The rows are grouped in 4 ways, from coarse to fine. Each group lies inside one group of the grouping before and may be the whole of it. The rows also spread widely along 16 directions, which tell nothing about the answers.
In the rows, 128 means zero.
Some rows, each with its group in each grouping after it:
[136 133 117 142 147  88 136 125 113 145 133 103  83 162 109 117 112  96
 167 147 112 158 102 156 130 176 117 111 122 150 137 161 118]
q_182 q_167 q_10 q_162
[154  96 102 110 147  88 107 187 127 129 164 142 123 109 102  96 188 149
  54 133 128 131 170 148 122 150 139 133 101 132 159 123 106]
q_917 q_678 q_369 q_860
[115 104 165 144  77  95 126 111 125 139 122 113 121 116 127 117 136  96
 139 133 129 155 108 132 143 120 151  94 144 118 109 132 139]
q_182 q_808 q_88 q_956
[117 138 130  98 123 128 139 141 125 114 140 134 118 146 125 121 115 133
 154 123 116  84 140 122  79 102  83  95 137 149 157 132 126]
q_182 q_167 q_916 q_257
[103 123 174 101 142  84  89 142 133 120 141  98 115 151  73 135 121 115
 134 157  99 150 138 195 141 141 105  86 194 141  93 170 161]
q_182 q_3 q_755 q_988
[135 130 129 155 123 150 137 165 123 164 125 131 123  99  85 127 151 120
 114 147 135 152 103 165 149 126 145 123 103 114 149 126 111]
q_182 q_312 q_61 q_80
[159 127 111 114  52 126 143 113 150 153 150 138 126 122  96  93 140  99
 132 116  89  98 125 116 134 110 103  66 137 144 129 147 113]
q_917 q_678 q_369 q_704
[131 140  52 101 175 156 121 155 139 104 177 146 143 130 131 167  62 148
 133 150 117  73 133 108 138 102  89 154 102 182 175  95 105]
q_917 q_226 q_676 q_404
[163 161  93 114  97 140 138 136 151 163 169 143 144 174 113 149  81 125
 154 153  74  75 113 103 154 123 101  82 143 152 164 171 106]
q_182 q_3 q_246 q_922
[120 151 176 149 107 141 113 123  89 126 113 110 161 164 146 147 119 121
 146 131 127 114  76 111 133 123 169  88 132 130 146 133 156]
q_917 q_226 q_676 q_396
[159 129 115 114 111 132 107 109 140 152 138 147 143 126 128 124 159 143
 119 121 112 148 137 126 161 161 153 149 122 115 116 146 110]
q_182 q_3 q_118 q_479
[132 121 153 131 140 134 106 145 104 123 131 124  96 152 134 130 152 152
 100 101 116  94 153 150  94 155 129 150 105 190 130 155 142]
q_182 q_808 q_541 q_302
[132 147 118 121 133 101 134 119 117 123 126 108 141 150 142 122 123 125
 143 122 125 107 119 121 117 121 120  75 118 122 121 118 155]
q_182 q_808 q_477 q_537
[175 156 100  95 147 161  93  96 123 144 124 147 120 126 117 108 185 160
 143  90 108 139 133 138 101 190 150 185  94 115 121 149 108]
q_182 q_3 q_246 q_335
[154 139 106 166  55 115 150 144 151 129  94 154 118 128 132 131 110 132
  72 111  75 113 105 163 134 109 149  76 159  16  68 159 146]
q_182 q_167 q_13 q_718
[172 134 136  81 154  81  90 131 129 101 139 122 162 168 135  88 149 120
 135 140 115 152 123  86 183 171 131  99 118 141 164 150 118]
q_917 q_226 q_443 q_591
[143 123 129 135  89 169 158 117  91 155 114 164 174 164 166 131 129 157
 142 128 140 172  80  94 118 165 173 127 110  79 155 118 116]
q_182 q_167 q_10 q_809
[132 154 101 113 124  47  97  87 147 122 169 116 149 145 168 125 149 109
 113 133 157 134 158  96 227 124  80 124 133 178 141 101 107]
q_182 q_312 q_61 q_170
[137 138 116 125 181  97 151 156 175 218 157 118 126 119  79 159 129 134
 167 183 104 112 176 134 181 145 146 123 126 149 126 191  91]
q_182 q_167 q_916 q_942
[133 169  97 172  79  95 122 125 125 137 128 126 134 132 139 130 119 102
 106 141 140 151  70 152 168 109 134  89 145  57 130 101 128]
q_182 q_808 q_88 q_224
[115 150 140 133 168 164 193 121 134 203  94 119 143 128  85 126 119 120
 199 172 154 218  94 170 174 165 131 114 121 101 103 140 132]
q_182 q_3 q_118 q_250
[105  83 138 134 207 104 140 116 138  97  87  94  68  87 150 143  99 124
 144 113 123 129 167 137 139 141 141 192  77 182  68 142 149]
q_182 q_808 q_477 q_747
[121 160 120 144 119 125 146 115 137 138  97 132 119 121 129 125 122 127
 135 123 130 147 110 157 140 123 131 125 145  77  87 127 136]
q_917 q_226 q_911 q_673
[154 151  68 121 129 126 107  89  96 129 140 131  99 154 141 130 115 135
 162 103 106 139  99 145  66 179 132 154 115 102 116 122 117]
q_182 q_312 q_799 q_365
[116 147  89 176 124 104 147 163 148 164 147 156 144 124 149 167 101 135
  85 181 160 167 112 137 232 113 135 152 137  90 161 111  82]
q_182 q_167 q_13 q_681
[131 135 154 116 113 125 135 120 131 133 118 142 137 137 158 128 126 132
 158 134 127 136 117  85 143 127 148 140 129 113 160 144 106]
q_182 q_3 q_246 q_922
[119 144 126 135 130 126  95 162 112 125 156 128 141 138 121 150 121 133
 113 154 136 119 104 140 139 112 129 121 133 135 180 113 121]
q_182 q_808 q_477 q_537
[106 184 105 138 172  97  48 109 120 115 174  79 163 132 141 209 102 120
 144 145 130  43 125 106 162  80 139 122 112 181 155 101 151]
q_182 q_3 q_118 q_250
[ 64 133 168 112 159  99 165 166 128 127 134 108 134 112 122 136 138 136
 142 145 169  74 173 135  90  51  84  77 137 156 150  96 153]
q_182 q_3 q_246 q_335
[121 109 164 166 142 189 103 132 115 131  95  96 105  86  85 172 127 120
 118 109  98  93 118 172 135 120 169 153  77 189  85 153 167]
q_182 q_312 q_61 q_80
[ 91 132 167 153  94 170 149 167 135 141 107 148 138 134 111 159 110 154
  75 140 131 132 124 194 160  94 107 109 175 114  95 134 160]
q_182 q_808 q_477 q_537
[180 130  94  81 131 188 159 135 141 144 109 143 161 125  77  94 132 143
 145 116  84 129 110 135 112 152 127  81  96  97 106 146 144]
q_917 q_678 q_369 q_860
[164 108 122  68 137 114 136  87 151 127 120 143 140 162 151 115 112 149
 157 113  78 146 157  87 150 188 136 140 135 130  82 182 125]
q_917 q_678 q_369 q_704
[113 116 142 100 129  70 168 114 120 127 124 123 101 177 159 112 109 132
 163 126 118 147 152 129  89 157  95  98 160 124 100 152 138]
q_182 q_312 q_61 q_170
[105 159 135 146 101 178 168 111 132 145  86 129 111 102 105 134  99 106
 178 130 129 143  75 161 119  94 116 115 136  86 109 122 136]
q_182 q_3 q_246 q_335
[ 99 168 130 133  94 112 109 126 128 107 152 125 118 105 142 124 136 101
 131 123 159  84 114 104 136  53  85 124 135 162 200  85  99]
q_917 q_678 q_369 q_860
[120 114 119  82 164  87 139 105 146 140 123 119 149  75 118 101 150 107
 192 159 163 206 128 107 158 128 138 133 116  79 130  91 102]
q_182 q_312 q_61 q_170
[130  95 120 129 123 165 163 156 146 165 123 151 147  89  98 127 156 158
  82 128 137 131 164 162 150 119 133 125 100 134  89 116 141]
q_182 q_808 q_541 q_302
[135 158  95 106 105  86 148  65 116 148 119 109 123 116 125  70 179 108
 181  97 148 153 118 143  70 133 111  69 126  68  85  88 146]
q_182 q_808 q_477 q_537
[113  59 128  85  70 104 111 117 109  64 134 154 133 139 146 115  89 129
 113 128 105 178 110 136  87 136 126 112 177  74  98 108 151]
q_182 q_3 q_246 q_922
[121  95 128 101 120 181 104 118  88  83 119 148 125 114 142 120 124 149
 138 102 133 153  98 129  65 141 142 173 101 127 144  92 133]
q_182 q_808 q_477 q_537
[133 151 125 146 131 125 155 124 126 150  96 145  94 130 146 111 148 145
 130 109 134 152 128 149 113 157 145 162 124  88 106 144 114]
q_917 q_226 q_911 q_673
[121  98 113  92 136  70 145 126 141 129 154 143 144 126 156 111 129 128
 147 153 149 155 160  82 153 128 116 125 127 130 157 110  94]
q_182 q_167 q_916 q_257
[149 140 141 143  76 144 178 111 127 136 101 142  77 134 138  63 167 109
 122  75 135 119 131 135 124 130  65 114  96 180 137 135 110]
q_182 q_312 q_799 q_365
[146 159  78 180 119 140 160  99 124 126  86 107  90 115 139 123 105 103
 125  92 116 112  89 159 138 124 118 113  77 121  76 116 155]
q_182 q_808 q_477 q_747

New rows. What belongs after each?
[ 97 104 152 139 157  78 133 162  95 135 148 113  94 167 143 160  82 127
 159 169 125 143 122 135  95 151 142 133 145 146 161 147 117]
q_182 q_312 q_799 q_365
[153 133 126  94 141 152 119 160 146  93 116 152 139 145 124 125 107 151
 116 124  92 112 126 124 141 129 109 125 127 118 147 158 124]
q_182 q_167 q_13 q_718
[ 98 171 161 159 146  83 103 101 105 127 123  78  95 153 140 144 116  87
 166 136 142 131  96 136 158 132 123 130 136 179 145 142 134]
q_917 q_678 q_369 q_860
[141 109 148 109 106 146 199 152 136 161 109 173 132 129 152  99 140 160
 150 124 119 126 144  88  87 133 156 120 124  86 146 151  98]
q_917 q_226 q_676 q_396
[136 116  85 151 112  75 178 101 111 138 123 104 136 129 169 108 137 116
 120 104 142 100 138 108 110 116 134  58  76 125  89  86 164]
q_182 q_808 q_477 q_537
[142 181 102 136 145 158  66 127 101 131 152 119 128 127  99 146 137 113
 147 140 137 143  69 149 149 140 127 160 103 146 192 110 100]
q_182 q_312 q_61 q_80
[ 92  92 200 138 123 128 194 177 154 123  69 137 105 108 130 120 103 129
 116 143 130 148 141 149 152  93 120 106 149 104  98 156 148]
q_182 q_808 q_541 q_302
[170 166 141  78 174  70  65 108 164  79  98 103 142 121 129  97 164 118
 132 107 102 129 142 116 194 134 121 117 127  93 106 152 139]
q_182 q_312 q_799 q_365
[126  65 142 107 138  97 129 167 129 111 138 109 127 114  90 120 108 109
 119 155  97 130 136 135 129 127 142  82 122 150 122 144 149]
q_917 q_678 q_369 q_860
[137 122 105 112 104 108  98  87 108 115 140 106 133 132 112 115 103  85
 178 140 116 172  68 133 125 145 134  90 133 110 117 109 142]
q_182 q_808 q_541 q_302
[105 161 148 132 141 102  92 143 104 152 150 117 148 137 127 162 140 133
 161 161 145 122 108 120 110 115 166 121 146  99 182 124 113]
q_182 q_167 q_916 q_257
[116 207 135 147  75 144 166  97 134 172 125 145 169 159 157 118 158 131
 115 117 180 129 116 119 207  97  73  99 149 142 149 101 117]
q_917 q_678 q_369 q_704
[141 160 178 109 192 124  90 145 131  86  88 116 103 133 168 146 148 165
 132  84  96  50 164  93 101 123 153 176  94 144 145 181 133]
q_182 q_312 q_61 q_80
[123 106 114 102 160  98 120 183 126 134 156 133 121 108  98 130 136 147
 128 157 116 123 149 148  69 124 150 115 129  84 153 126 119]
q_182 q_3 q_118 q_250
[132 158 146 155 103 125 118 126 135 114 110 124 114 141 148 145 101 112
 121 121 111 105 102 127 177 105 115 122 135 135 135 146 126]
q_182 q_312 q_799 q_365
[142 175 105 130 126 125 101 129 106 137 159 131 135 151 131 120 147 122
 128 134 148 134  95 120 149 141 115 138 113 152 201 111  94]
q_917 q_678 q_369 q_860
[167 145 144 141  84 202 109 144 143 153 123 153 125 132  89 146 108 121
 135 139  71 117  76 130 174 139 152 141 125 139 163 191  99]
q_182 q_3 q_246 q_335
[143 164 104 165 105  76 134 158 180 178 166 133  76 129 139 173  75 109
 154 161  71  49 134  95 153  91 140 128 152 126 170 195  66]
q_182 q_808 q_88 q_956
[146 173 104 130  89 116 120  81 164 142 112 118 132 100 135 154 123 124
 154  95  74  42 134 109 114  78 153  91 137  68  65 150 149]
q_182 q_3 q_246 q_335
[127 143 146 130 177  96 127 137 132 148 117 116  98 136 128 126 155 135
 129 133 138 157 154 154 163 166 121 163 118 153 124 156 114]
q_182 q_312 q_61 q_170
[162 115 116 115 112  85 117 134 137 149 158 132 116 135 111  97 163 112
 131 135 108 131 139 113 142 155 128 109 117 147 162 155  91]
q_182 q_167 q_10 q_809
[138 185 160 125 108 118 112 132 171 113  96 127  61  95 100  82 170 100
 124  93 106 100 133 157 149  93  79 138 151 129 139 172 101]
q_917 q_678 q_369 q_860
[102 135  81 138 168 119 167 139 106 128 122 136 125 104 171 137 103 141
 158 144 177 151 105 112  94 109 141 156  87  78 164  61 108]
q_182 q_808 q_477 q_537
[129 123 169  82 132 184 114  72 115 108  90 134 138 115 141 109 134 127
 209 105 129 174  95  91 114 155 149 172 105 130 135 131 124]
q_182 q_3 q_118 q_250
[148 154  86  90  69 139  57  83 108 121 186 158 150 170 142 145 127 152
 135 109  97 116 109 121  85 153 124 139 169 110 142 122 114]
q_182 q_3 q_118 q_250
[ 94  90 173  96 117 152 146 138 129 167 145 168 178 130 140 156 133 171
 139 166 158 177 152 105 155 135 154 164 157 128 149 124 106]
q_182 q_3 q_246 q_922
[121 142 161 125 113 172 101  94 126 104 100 125 125 143 131 155  82 115
 164 126 101 144  80 131 167 136 130 154 144 145 115 158 140]
q_182 q_3 q_246 q_335
[108 134 109 146 102 100 133 115 102 157 153 117  92 129 116 129 132 116
 154 125 129 113 122 157  55 127 134 110 141 130 118 117 128]
q_917 q_226 q_911 q_673
[134 125 141 112  97 124 162 125 145 139 114 143 127 123 139 105 137 132
 134 113 114 114 142 104 127 115 124 108 132 118 124 146 120]
q_917 q_678 q_369 q_860
[148 182  89 159 141 131 131 105 129 125 106 108 110 119 153 148 120 121
 148  92 108  47 113 107 115  99 133 123  72 130 129 128 134]
q_182 q_167 q_10 q_809
[107 140 136 145 125 125 135  70 126 151 115 110 144 119 158 152 144 130
 145 106 150 112 146 113 161 119 140 138 103 166  87 116 146]
q_182 q_167 q_13 q_681
[109 147  93 161 106 151 180 158 107 152 136 161 153 141 149 136 111 142
  90 152 180 164  92 142 161 112 109 127 121 105 171  73 107]
q_917 q_678 q_369 q_704
[133 172 120 111  98 118  97  86 109  65 122 111  85 156 144  88 140 107
 121  60 113  77 119 143  87 115  52 109 130 181 126 121 152]
q_917 q_678 q_369 q_860
[132  93 112 124 136 102 153 137 157 153 132 129 130  75 111 117 144 115
 133 147 133 134 156 114 164 114 145 122  94 128 123 123 105]
q_182 q_167 q_916 q_942
[117 137 107 163 151 144 137 137 114 135 136 107 120 128 118 151 105 116
 120 132 138  92 120 145 151 116 114 125  83 211 134 110 142]
q_917 q_226 q_911 q_673
[115 136 122 127 139 139 121 155 120 144 157 130 136 131 117 154 117 139
 135 150 136 109 123 136 118 114 125 128 122 152 165 115 120]
q_182 q_808 q_88 q_224
[ 87 161 113 158 177 107 157 168 115 141 137 133 105 136 178 172  96 158
 136 149 167 101 134 124  99  99 127 168 114 121 178 102 106]
q_182 q_808 q_88 q_956
[120 149 150 112 122 121 102 143 139 108 119 122  98 117 109 144 111 126
 155 124  82  78 121 142  77  94 132 115 160  93 129 164 134]
q_182 q_3 q_246 q_335
[130 127 130 127 179 144  62 185  81  56 130 118 147 136 126 135 132 141
  62 131 147 133  90 148 144 134 137 151  82 158 195  91 146]
q_917 q_678 q_369 q_860
[113 141 101 154 196  73 101 140 150 124 128  85 119  89 112 175 115 113
 119 151 125  96 146 153 182  98 146 131 102 130 101 123 145]
q_182 q_167 q_10 q_162
[130 136  90 118 135 165 164 143 110 130 131 136 146 114 107 100 153 142
 115 109 153 101 133 148  86 107  95  91  79 147 133  74 146]
q_917 q_226 q_443 q_591
[139 161 148 123 100 181 100  91 131 130 113 138 105 148 110 133 121 123
 160 105  95 133  97 150 144 153 108 158 145 161 122 175 117]
q_182 q_167 q_13 q_718
[155 105 126 110  69 110 111 113 150 112 138 148 138 140 137 122 114 121
 102 119  86 126 133 116 174 129 115 105 153 127 105 148 124]
q_182 q_312 q_799 q_365
[ 95  81 130  98 210 146 143 142 117 119 115 116 126  87 115 151 120 155
 156 137 142 132 162 141  83 131 151 169  81 149 104 106 151]
q_182 q_3 q_246 q_335
[123 118 111 193 108  94 174 174 102 204 133 120  78 129  94 128 156 133
  90 141 127 138 131 216  66 153 163  86 126  82  87 141 144]
q_182 q_808 q_541 q_302
[ 96 151 195  75 173 174  77  99 139 110  88 119 151  69 118 148 177 163
 177  96 136 104 157 123  95  93 162 179 126 106 103 126 152]
q_182 q_3 q_118 q_250
[152 157 113 140  97 140 129 113 159 129 118 142 129 115 143 118 120 108
 126 125 124 131 102 104 215 109 109 136 114 135 149 130  98]
q_182 q_808 q_477 q_537
[131 105  88 102 143 160 127 122 121 179 157 145 132 112  84 153 130 156
 153 146 113 168 137 170  94 174 149 163 125 116  96 126 115]
q_182 q_312 q_61 q_170
[110 167 226 147 160 122 111 178 107 116  86 118 116 131 137 102 203 133
  99 123 182 150 123 143 169 120 124 148 112 146 200 139 116]
q_182 q_312 q_61 q_80
[116 184 127  74 186 138 136 109 159 144 128 109 153 155 102 140 114 147
 184 135 122 105 156 147 154 121  62  99 152 161  97 144 155]
q_182 q_808 q_477 q_537
[126 135 112 128 128 179 125 152 135 121 110 130 123  67  91 137 132 138
 122 111 114  84 117 160  86  76 137 121 102  96 116 106 145]
q_182 q_808 q_477 q_747
[147 163 190 127 139 114  71 126 136 133  98 106 135  82 111 106 217 113
 142 112 135 115 125 107 160 112 182 134 101 110 163 151 112]
q_182 q_167 q_916 q_257
[ 85 117 105 105  89 120 102  56 133 139 154 147 159  93 154 171 125 149
 144 125 148 154 148 129 128 108 146 172 172  88  67  78 129]
q_182 q_3 q_755 q_988
[124 111 160 115 141 110 132  89 130 122 110 120 149 166 173 123 155 156
  89  97 146 147 183 129 200 170 106 139 121 198  61 139 168]
q_182 q_808 q_477 q_747
[132 138 151 177  71 103 191 168 125 110  82 168  75 188 208 117  94 153
  58  99 104 113 123 127 123 133 117 126 156  83 127 178 121]
q_917 q_678 q_369 q_860
[152 144  87 105 163  92  74 130 121  71 134 116 115 120 130  99 142 117
 113 113 131 142 110 143 128 139 108 138  99 116 147  98 129]
q_182 q_808 q_88 q_956
[134 158 106 127 138 138 150  78 137 160 110 123 128 168 121 122 121 134
 136 122 131 188 125 184 195 186  83 129 142 148  50 143 153]
q_182 q_808 q_477 q_537
[ 94 128 148 132 126 120 126 114 117 157 141  84 148 117  84 153  96  85
 198 175 132 143  85 142 142 102 138  65 142 143 125 116 153]
q_182 q_808 q_477 q_537
[ 90 190 131 111 204 178 151 118 120 116  96 140 139 146 168 158  99 168
 181 127 176 138 118 120 136 121  91 194 112 138 163 105 117]
q_182 q_167 q_13 q_718
[ 92 138 174 115 160 169 129 115 131 143 116 131 110 133 138 170 110 156
 174 125 125 114 150 130 117 133 130 189 135 174 123 161 126]
q_182 q_3 q_118 q_250
[132 118 207  91 109 192 101 121 128  97  93 125 136 140  91 117 119 116
 163 117  89 132  99 132 147 134 115 114 139 175 131 181 147]
q_182 q_167 q_916 q_942
[160  72  49  99 106  95 126 137 135 135 190 148 128  98  98  95 142 114
 118 143 116 140 144 120 116 140 120 109  96 141 153  98  89]
q_182 q_167 q_13 q_718
[110 112 136 139  62 163 177  94 149 187 153 158 146 144 149 161  89 127
 161 146 127 122 134  85 189 116 112 135 142 198 138 147  92]
q_182 q_167 q_13 q_681
[139 132 176 134  36 101 123 124 114 146 139 146 129 167 149 100 184 134
  98  99 117  94 145 112 106 125 127  77 159 134 147 158 122]
q_182 q_167 q_916 q_257
[129 142 152  86 140 157 144 171 163 101 104 141 132 122  99 119  88 128
 150 144  94 114 112 123 145  91  95 103 151 109 155 160 123]
q_917 q_678 q_369 q_860
[175 145  67  94 137 149  97 115 123  93 124 124 123 123  80  86 149 120
 119  93  95 120 111 173 102 149  90  96  93 123 105 117 151]
q_182 q_167 q_916 q_257
[137  96 158 121 135 160  71 136 101 158 135 136 189 140 117 180 142 174
 105 151 114 170 115 141 150 183 229 155 128 101 100 148 153]
q_182 q_808 q_541 q_302
[104 146  91 109 103 132 155  92  93 149 156 123 127 186 124 148  94 144
 180 115 110  94 123 158  21 136  84  69 161 130  92 117 164]
q_182 q_167 q_10 q_809
[153 126 113 113 151 141 138 150 126 136 119 134 129 139  92 101 142 139
 118 130 113 153 125 165 129 168 125 111 111 122 108 144 138]
q_917 q_226 q_443 q_591
[147 197  74 154 185 136 142 129 117 121 101 134  87 153 156 125 123 147
 115 107 144 138 109 164 140 163  97 185  85 119 139 122 116]
q_182 q_3 q_246 q_922
[135 148 102 106 123  92 123  90 162 122 145 129 110 123 145 120 108  98
 180 132 118 120 130  85 173 114  88 140 131 155 154 136  83]
q_182 q_167 q_10 q_809
[111  85 121 110 142 192 104 122  91 126 153 145 155 123 125 172  92 151
 155 147 129 150 103 120 109 153 172 185 108 168 144 104 122]
q_917 q_226 q_676 q_396
[116 142 157 125  96 134 102  85 135 141 116 141 107 115 134 127 177 145
 125  89 129 133 155 153 127 138 128 174 152 134  89 147 121]
q_182 q_167 q_13 q_718
[138  81 130 111 127 137 142 132 121  81 110 106 139 129 139 147  67 116
 146 116  73  69 120  91 101 103 139  73  86 158 105 136 175]
q_182 q_312 q_61 q_170
[125 176 117 146 179 150 147 146 114 144 103 119  93 127 116 136 117 128
 168 135 136 141  94 159 111 138 121 153  99 112 154 134 112]
q_182 q_312 q_61 q_80
[110 134 202 138 105 120 146 133 134 151  87 146 142 139 146 117 164 141
 116 136 155 185 131 135 189 138 144 133 161  94 122 155 121]
q_182 q_167 q_916 q_257
[123 117  67  93 163 178 119 101 110  77 118 129 159 118 132 161  68 149
 143 112 119 128 107 144 102 122 110 140  96 117  81  69 172]
q_182 q_312 q_799 q_365
